There are 3 ways to turn a row about zero (a turn may also mirror it). The second row of each pair is the first, turned, with some noise. The first 27 pairs use one turn. New pairs use 2 turns, one after the other, and a turn may come again.
Known pairs, each followed by its turns in order:
[ -2  14  17  -7 -13   7  -8  -4]
[ -4  -7 -10 -13   2 -10  -9 -17]	Z627

[-22 -10   7  -7 -19  -5  -8  12]
[-16  -1  -7  18 -12  19   8 -11]	Z949

[-20   9  -7  20  -9  44   4  22]
[-15 -41 -11 -16 -19   2  18  11]	Z949

[ 10 -10   1 -16  25   2   1   6]
[  3   3   9 -13 -10  -6  27 -10]	Z267

[  2  -9  -7  -2 -21   2  11  12]
[  7   2   3  -1  -2 -18  25   6]	Z627

[ -4  23 -37   1  13  11 -16  -6]
[  8  14  16  19  28 -11 -24  -2]	Z627

[-11  15 -44 -12   7  23  -8  -5]
[-21   7   9  22  30 -13  27  13]	Z267

[ 0  3  1 -9 22 -4 18 -2]
[ -1  -9  11 -12  -1  12  18 -14]	Z267

[ -1 -10  -8  12   7   2  44  -5]
[ 29   2   4  15 -28   3   8  22]	Z627

[ -3   0  -3   3   9 -13  10  -1]
[10  5 -8  5  8  4 -3  5]	Z949

[13 -2 13  2 35 10 21  4]
[  3 -25   1 -32  -4   4  24  -8]	Z267

[  4 -44  14   6  11  -3  12 -14]
[ 36 -19 -11 -10  -5 -10   5 -23]	Z267

[-7 16 22 14 -2 -3  1 12]
[-21 -11   0  -3  20   6  -7   9]	Z949

[  2   5 -24   6   0   6  -4   7]
[ 5 16 11  6 16 -7 -4  7]	Z627

[  3  -1  -6   1   8  -2 -26   1]
[-16   4  10  -3  20   8  -4  -3]	Z627

[-13   9  -6   2  -2 -14 -26  24]
[-21  13  15  21 -24  -8  -8  -2]	Z267

[-14   0  11   2  12  44  -2  -3]
[-12 -34  -5  -4  -8 -27   7  -5]	Z949

[ -4  -7 -11 -14  -5  -5 -12   5]
[  1  18   8  16  -1 -10   4   0]	Z267

[ 10 -10   3  -6  -2  -5  -1   2]
[-10   4  -5   2   0   5   9   4]	Z627

[16 -3 -7  2 42  2 -9  6]
[ 13   7 -21 -22  -3 -19 -32  -6]	Z949

[  0   8   6  -1  13  -1 -28 -10]
[-18  -4   0  -1  15   8 -21 -14]	Z627

[-11 -14  21  -1  31   7   5 -26]
[  9 -19  -7 -20  10   0  12 -37]	Z267

[-12  -4  24 -16  13   6 -13  26]
[-22   8  -9  -5 -28   1  14 -17]	Z267

[ 12 -18 -19  -9  13   1   2  -7]
[ 27  13  -5  -1 -13 -12 -11  -7]	Z949

[-6 25 -4 15 -9 25 19  6]
[ 20   8  -3  -7 -11 -29 -20  11]	Z627

[-15 -39   5  -1 -10  11  -4   7]
[ -1 -18  -5  27 -26  10  -6 -11]	Z949

[  3  18  17 -22  -1 -24 -17   6]
[-24  19   1  -4  24   9  -6 -19]	Z949

New pairs. What belongs after each?
[-35  24   0  -2 -44   5 -23 -27]
[  1  10  36   0  23   4 -48   7]	Z267 Z627

[  6  33  12  32  -2  10   1 -44]
[-33 -21  18  32  18  21 -13   7]	Z267 Z627

[-10 -23  15  -2  -9  13 -44   0]
[ 14 -12  24 -26  -9  -9   5 -31]	Z949 Z627

[-24  21 -11  11  -4 -16 -18 -10]
[  4   8   0 -32  10 -20   1 -20]	Z627 Z267

[ -9  -8  -2  -5 -23  -3   7   3]
[  0  -3   3 -23 -11   0   8  19]	Z267 Z949

[ -2  -9  16 -18   6   9 -16 -12]
[-9 15  4 20  6 -9  3 14]	Z949 Z949

[-10  44  12  14  15  -4  -6   3]
[  5   3 -53   1   8   0   1 -18]	Z949 Z949

[ 28  14  13 -25   6 -19 -11  -7]
[ 13   5 -22 -13 -18 -25  17  13]	Z627 Z949

[ -6 -44  14  43  -3   2 -35   8]
[-31 -34   0  20  22   1  23 -41]	Z627 Z949

[-15   6  -6   5 -10   2   0  12]
[  5   7   3   3  14   3 -20 -13]	Z627 Z949

[-44   0   1  13 -21 -24 -36 -11]
[ 23  13 -22 -34   7  -6  12 -43]	Z627 Z267

[-24 -22  -5 -27  -4 -14  -2   6]
[  2 -15  -6 -11  23  14 -21  21]	Z267 Z267

[  7   4  -4  -1   9   0 -21  28]
[ -7 -26   7  10  18   4  -8  20]	Z627 Z627

[-2 34  9 -5 31 -5 10 -6]
[  1  -4  15   9  -7 -43   0  10]	Z627 Z267

[ 21 -44   8 -10   0   5 -42   2]
[ 0 55 16  4 22 26  3  7]	Z267 Z949

[-44 -24  -2  10  15  -7  -8  11]
[ 14  -6 -33 -12 -29   3   1 -20]	Z627 Z267

[ -4  -4  -5  10 -12  29  10   0]
[ 17 -11  13  18  -5  21  -7  -5]	Z949 Z949

[ -5 -44  -2 -10   3  13  13 -32]
[-15 -24  30  16   5   5  20  30]	Z627 Z949

[  1 -24   8  11   5   3  -8 -25]
[-24 -14  17  11  -2  -5  16   0]	Z627 Z949

[19 15 18  3 11 17  2 -6]
[ -9 -19  -6  27  12   1  13  -4]	Z267 Z627

[-4  9 -7 -8  3  0  6 -3]
[ -8 -10  -5  -6   1   2   7  -3]	Z267 Z267

[-12   7  -2  21 -15  11  25  -1]
[ -6  -5  -3   2 -12  -4  21  29]	Z949 Z627

[-19   0   0  -7 -19  -4  -1 -26]
[  0   8  -6   3 -24  14  -3 -24]	Z627 Z627

[-38  -6  -5  18  35 -19   1  -5]
[18 23 31  3 34  5  2 25]	Z949 Z627

[ -7 -21   7  10   0   4 -19   0]
[ -5 -29   1  -2 -12 -12  -2 -11]	Z627 Z627

[-19  15  -9  -1  -6   0   2  -5]
[23 -4  1  8 -3 -3  4 16]	Z949 Z627

[-36  12  22   3  27 -10   8  25]
[  0  -3  31   5 -33 -20   2 -34]	Z267 Z627

[ 15  -6   3   2  15  -4  35 -22]
[ 20   6  -5 -22  -1 -10  31   2]	Z267 Z267

[  0  38  -2  -2  23 -19 -14   1]
[  9 -27   3  25  29   4 -17  -2]	Z949 Z627

[-12  -5  33 -10  -5 -12  12  16]
[ 28   3  -5  19 -10  -1  23   6]	Z627 Z267

[ 3 -5  0 16  9  8 33 -9]
[ -5  -4  29 -20  -6  24   4   0]	Z627 Z949

[  2 -44 -13 -12 -12  13 -15  -6]
[ 19   7 -22   2   8   3 -37  23]	Z949 Z267

[ 15  10 -44  44  -8  30  13 -24]
[ 18  -7 -40  -5 -19  20 -52  -3]	Z267 Z949

